The rows come from 4 hidden closed curves, with some noise, and rows from the same curve form a group. Each curve winds through 4 dimensions. The rows are also pushed far along 3 directions, which tell nothing about the answers.
Known rows, each followed by its group:
[ -5   1   1 -20 -22  -3  -9  12   1   1 -18  -2   1  23 -10   5   8  -8
  -1   0] => Q252
[ -3  16 -11 -22   3   0   3  12 -19   8   0  -5  11  15  -8   4   2 -10
 -14 -10] => Q406
[ 15  11   4   1  15 -16  10  -2  -1  15  17  -2   0  -7   4 -11 -13 -11
  -5 -19] => Q487
[ -1  -1   3  14   8 -15  -2 -15   7  16  15 -22  -8 -18   9   5  17  -3
 -21 -11] => Q687
[-26 -24 -17 -22  -5  23 -33  18 -44  18  -3 -19 -22   0 -14  19   6  -6
  -9   4] => Q252
[ 37 -10 -10 -49  -9  26 -12   1  30 -24 -30  43  12  60 -19  35  -1 -25
  14  49] => Q487
[-30  14  16  15   4 -26  20 -13 -23  23  38 -16 -30 -47  22  -7   1  15
 -17 -42] => Q406
[-10  -1   6   1 -16   0   0   6 -12  10   5   8  -4  -2   9 -15 -14  13
 -12  -5] => Q406
[ -2   9  21  55 -40 -14  24 -17  39 -47 -16  19  18 -13  18 -31 -11  47
  39 -17] => Q687
[-34 -21 -22 -26   9  27 -26  23 -54  26   7 -23 -27  -9 -14  20   5  -7
 -14   9] => Q687
[ 18   1  -8 -22   3  25 -27  39   1 -28 -19  12  18  41 -32  22   3  -8
  13  18] => Q252
[-11  10 -20   9 -22  15  -1  30 -23 -19 -28  -5  32  22 -10 -22  -3  16
   5  -9] => Q487
[-18   3 -20 -22   6  -2  -5   9 -30  34   6 -33  -4   3  -1   6  21 -17
 -38 -12] => Q487
[  9  19 -10 -16   6   8   6   6  11 -23  -2  15  25  31  -9  17  13   5
  -6  15] => Q406
[ 28  33  33 -26  18 -39  27 -21  45  10  32  19 -14   5   7  23  11 -23
 -14 -14] => Q406
[ 14   8   6  -6  28 -16   5 -21  22  21  29 -13  -6  -8   2  18  21 -16
 -36   2] => Q406
[-17   6 -31 -45   5  10  -4  21 -52  32   6 -17   1  19 -12   8   4 -20
 -30 -12] => Q406
[  3   2   1   2   7  -3   9   1 -18   2  13   9  -3 -12   2 -14 -24  -3
  11 -12] => Q487
[ 12  14 -11   0 -15   8   2  20  15 -19 -25   4  35  38 -14  -3  15   3
   2  10] => Q487
[ 24 -18 -44 -31  -8  40 -27  23 -20  -4 -31  14  32  53 -22   6  -5 -17
 -12  36] => Q487
[-12   3 -14  20  19  -8   7 -13 -23  12  18 -33  -6 -33   3   2   7  -2
   2 -27] => Q406
[-19 -22 -48 -40  10  43 -17  27 -81  32  -6 -11  -4   9 -14  -2 -21 -21
 -12  22] => Q687
[27 -4 -3 15  0  4 -3 -6 18 -7 -2  8 16 10  1 -9 -7  2 -9  9] => Q487
[-29 -13  17  50   3 -23   2 -28  -5  24  26 -29 -27 -64  27 -24   5  23
 -18 -30] => Q252
[  9  -9  -5  10   5  -1   8 -16   8   3   3   9   0  -9  12  -7 -10   2
   0   8] => Q687
[  1  -1   6  25   5   7   8   6  -4 -14   4  12   1 -17  13 -27 -29  15
  18   5] => Q687
[-39   9  -7  46 -33   8  10  27 -45 -23 -14 -14  22 -19   6 -48 -23  47
  27 -30] => Q487
[-47 -12 -23  24 -30  10 -13  21 -55  11 -18 -33   4 -20   3 -33  -2  28
  -3 -25] => Q252
[ -2   5 -18   5  -9   2  12  -4  -8  -3 -12   3  29   7   3 -22  -7   5
  -2   0] => Q252
[ 13   5  19  25 -18  -8   4 -15  59 -41 -20  16  18  15   3   5  15  20
  20   5] => Q687
[-29  -2 -33   7 -11  21 -21  39 -62   5 -12 -32  18   2 -15 -19  -4  11
  -6 -20] => Q252
[  7   9 -11 -12   3  -4  17 -13  -2   5   1  12  15   9   0 -11 -10  -5
  -5   1] => Q252
[ 10  -9  -1  -7  13  11  -5 -10   6  -7   4  13  -3   3  -4  11  -6  -1
   6  18] => Q252
[ 25   8 -21 -22  -1  26 -11  18  23 -19 -23  20  39  53 -19  16  14  -5
 -15  42] => Q406
[ -5  12  -1 -25  14 -27  13 -13 -25  49  25 -19 -18 -14   5   3   7 -30
 -35 -31] => Q687
[  2 -18  -2   3   2   7  -7 -14   7  -1  -1   3  -9  -7   3   9   2   3
  -1  16] => Q687

New rows, each followed by its group:
[  8  16 -10 -45  14   8   2   0   3   4  10  11   7  32 -14  36  20 -19
 -24  20] => Q406
[  6 -14  -6 -17 -10  21 -13   3   2  -2 -11  18   2  19  -2   7  -1   4
  -7  28] => Q406
[ -4   5 -37 -38 -26  40  -8  43 -33 -27 -41  17  42  60 -29   2  -5   3
  12  23] => Q406
[ -6  17  30  57   0 -14  23   8   6 -18  18  -1   6 -38  21 -44 -26  36
  20 -25] => Q687
[ 53   7   7 -78  36  -9   4 -15  35  22   8  35 -12  43 -20  47   0 -73
  -2  32] => Q487
[ 19   9  -1 -14  30 -19   7 -21   9   8  18 -10 -11  -7  -7  27  13 -31
   5 -10] => Q406
[ 12 -12  -8 -12 -15  15  -8  -1 -16  -2  -4  19  -3  12  -1   1 -22  -2
  -1   3] => Q487
[ 27   0  23 -42  25 -36   5 -32  18  48  31   3 -47 -10   9  31   7 -53
 -19 -14] => Q406
[  3   9  12  12  -8   2  -6  16  28 -29  -9   1  14  14  -8   3  14  18
  10   5] => Q687
[-26  -4  11  15  -1   6  -8  11 -14  -9   9  -9 -19 -24   2   2  -1  20
   7  -3] => Q687
[ 23   6  17  20   0 -21  27 -30  32  -6   4  18   5  -8  21 -16 -16   3
   9  -3] => Q687
[-23  -4 -23  19  16   2   1  -7 -46   9   6 -35  -1 -30  -6  -2   3   0
   4 -26] => Q406
[  9  26  28  -3   3 -28  23 -10  25  -3  17  13  -6  -4   7   3   3   4
  -1 -17] => Q406
[-19 -11 -28  37 -25  25 -14  28 -37 -10 -24 -15  30  -1  -2 -43 -17  35
   2  -1] => Q406
[ -1   3  16  20   9  -7 -11  13   3  -7  17 -11  -9 -18  -6   7   2   8
   4 -14] => Q252
[ -2   2  16 -22  -9 -18  -3   0  12  14  -2  -3 -13   7  -5  12  14 -18
  -5 -10] => Q252
[-13  -6   1  19   9   6   7   0 -32  14  18  -5 -14 -36  16 -22 -29  10
   1  -6] => Q687
[ 11  -5  15  16   1 -16   5 -22  -2  19  28   3 -20 -31  21 -11 -16   4
 -16 -23] => Q487
[ -4 -13 -12 -29   3   4   3 -22 -14  24   4   4 -13   0   4  12  -1 -20
 -18  10] => Q252
[-15  13  -2   1  -8 -14  12   2 -16   9   4  -9  -1  -6   4 -10   3   4
  -5 -29] => Q687
[-29 -25 -49 -42 -17  30 -27  13 -60  20 -24 -21   1  23 -21  19  21 -15
 -23   9] => Q687
[-26 -17 -11 -20  -3   9   2  -5 -50  27  11  -5 -28 -19   6   0 -14  -5
  -6  -7] => Q687
[ 32  -7 -13 -32   8  38 -17  31  21 -30 -29  32  27  56 -23  21  -9 -15
  19  58] => Q687
[-31 -10 -42  33 -24  36  -7  40 -78 -13 -24 -13  34  -5  -7 -52 -41  38
  20 -16] => Q487
[  8  17  -5 -35  -4   2   7  10   0  -5  -4  18  11  36 -13  15  -1 -12
  -5   5] => Q406
[ 12   7  11 -17  19 -21  15 -26  15   4  21   5 -22 -12   1  26   7 -23
   8 -11] => Q406
[ 32  18   1 -13   0  -9  21 -15  37 -19 -14  35  30  30  -3  -5  -8  -6
  12  14] => Q252
[ -8  -1 -44 -33   1  22  -7  21 -57  26 -13 -20  17  22 -12  -7  -1 -20
 -19  -2] => Q687
[ 11 -11  -2   8   1  -6  -4 -14 -11  18  16   0 -10 -12  13  -6 -15   5
 -20 -14] => Q487
[-18 -15  -5  15 -21  16  -2   0 -10 -23 -17  11  -2  -6   3  -4  -9  27
  23   9] => Q687
[ 44  25  16 -38  47 -35  15 -33  44  19  32  -2 -13   7  -5  48  27 -52
 -18  -7] => Q406
[ -4  12  15  14  -7 -10   9  -2  34 -20 -10   1   9   6   4   2  20  10
   6   3] => Q487
[-17 -14 -30 -31 -21  17  -7   0 -33   9 -23  -5   3  20  -8   9   4  -9
  -6   0] => Q687
[ 21  16  22  28  19 -19  12 -19  52 -10  20   4   7 -10   8   1  13   9
 -10   3] => Q406
[-30  -5  -6  24 -14 -11  21 -23 -39  22   9 -16 -16 -41  23 -28 -14  16
  -4 -37] => Q687
[ 12  10  43  79   1 -21  24 -17  54 -49   6  20   8 -42  22 -37 -24  43
  49  -9] => Q487
[ 3  8  1  3 14  2 -5 20  3 -2  7 -9  6  0 -3 -1  3 -1 -3  6] => Q687
[ -6  18  -3 -14   2  -7   6   4 -16  14  12  -5   1   1  -1   0   2  -4
 -15 -17] => Q406
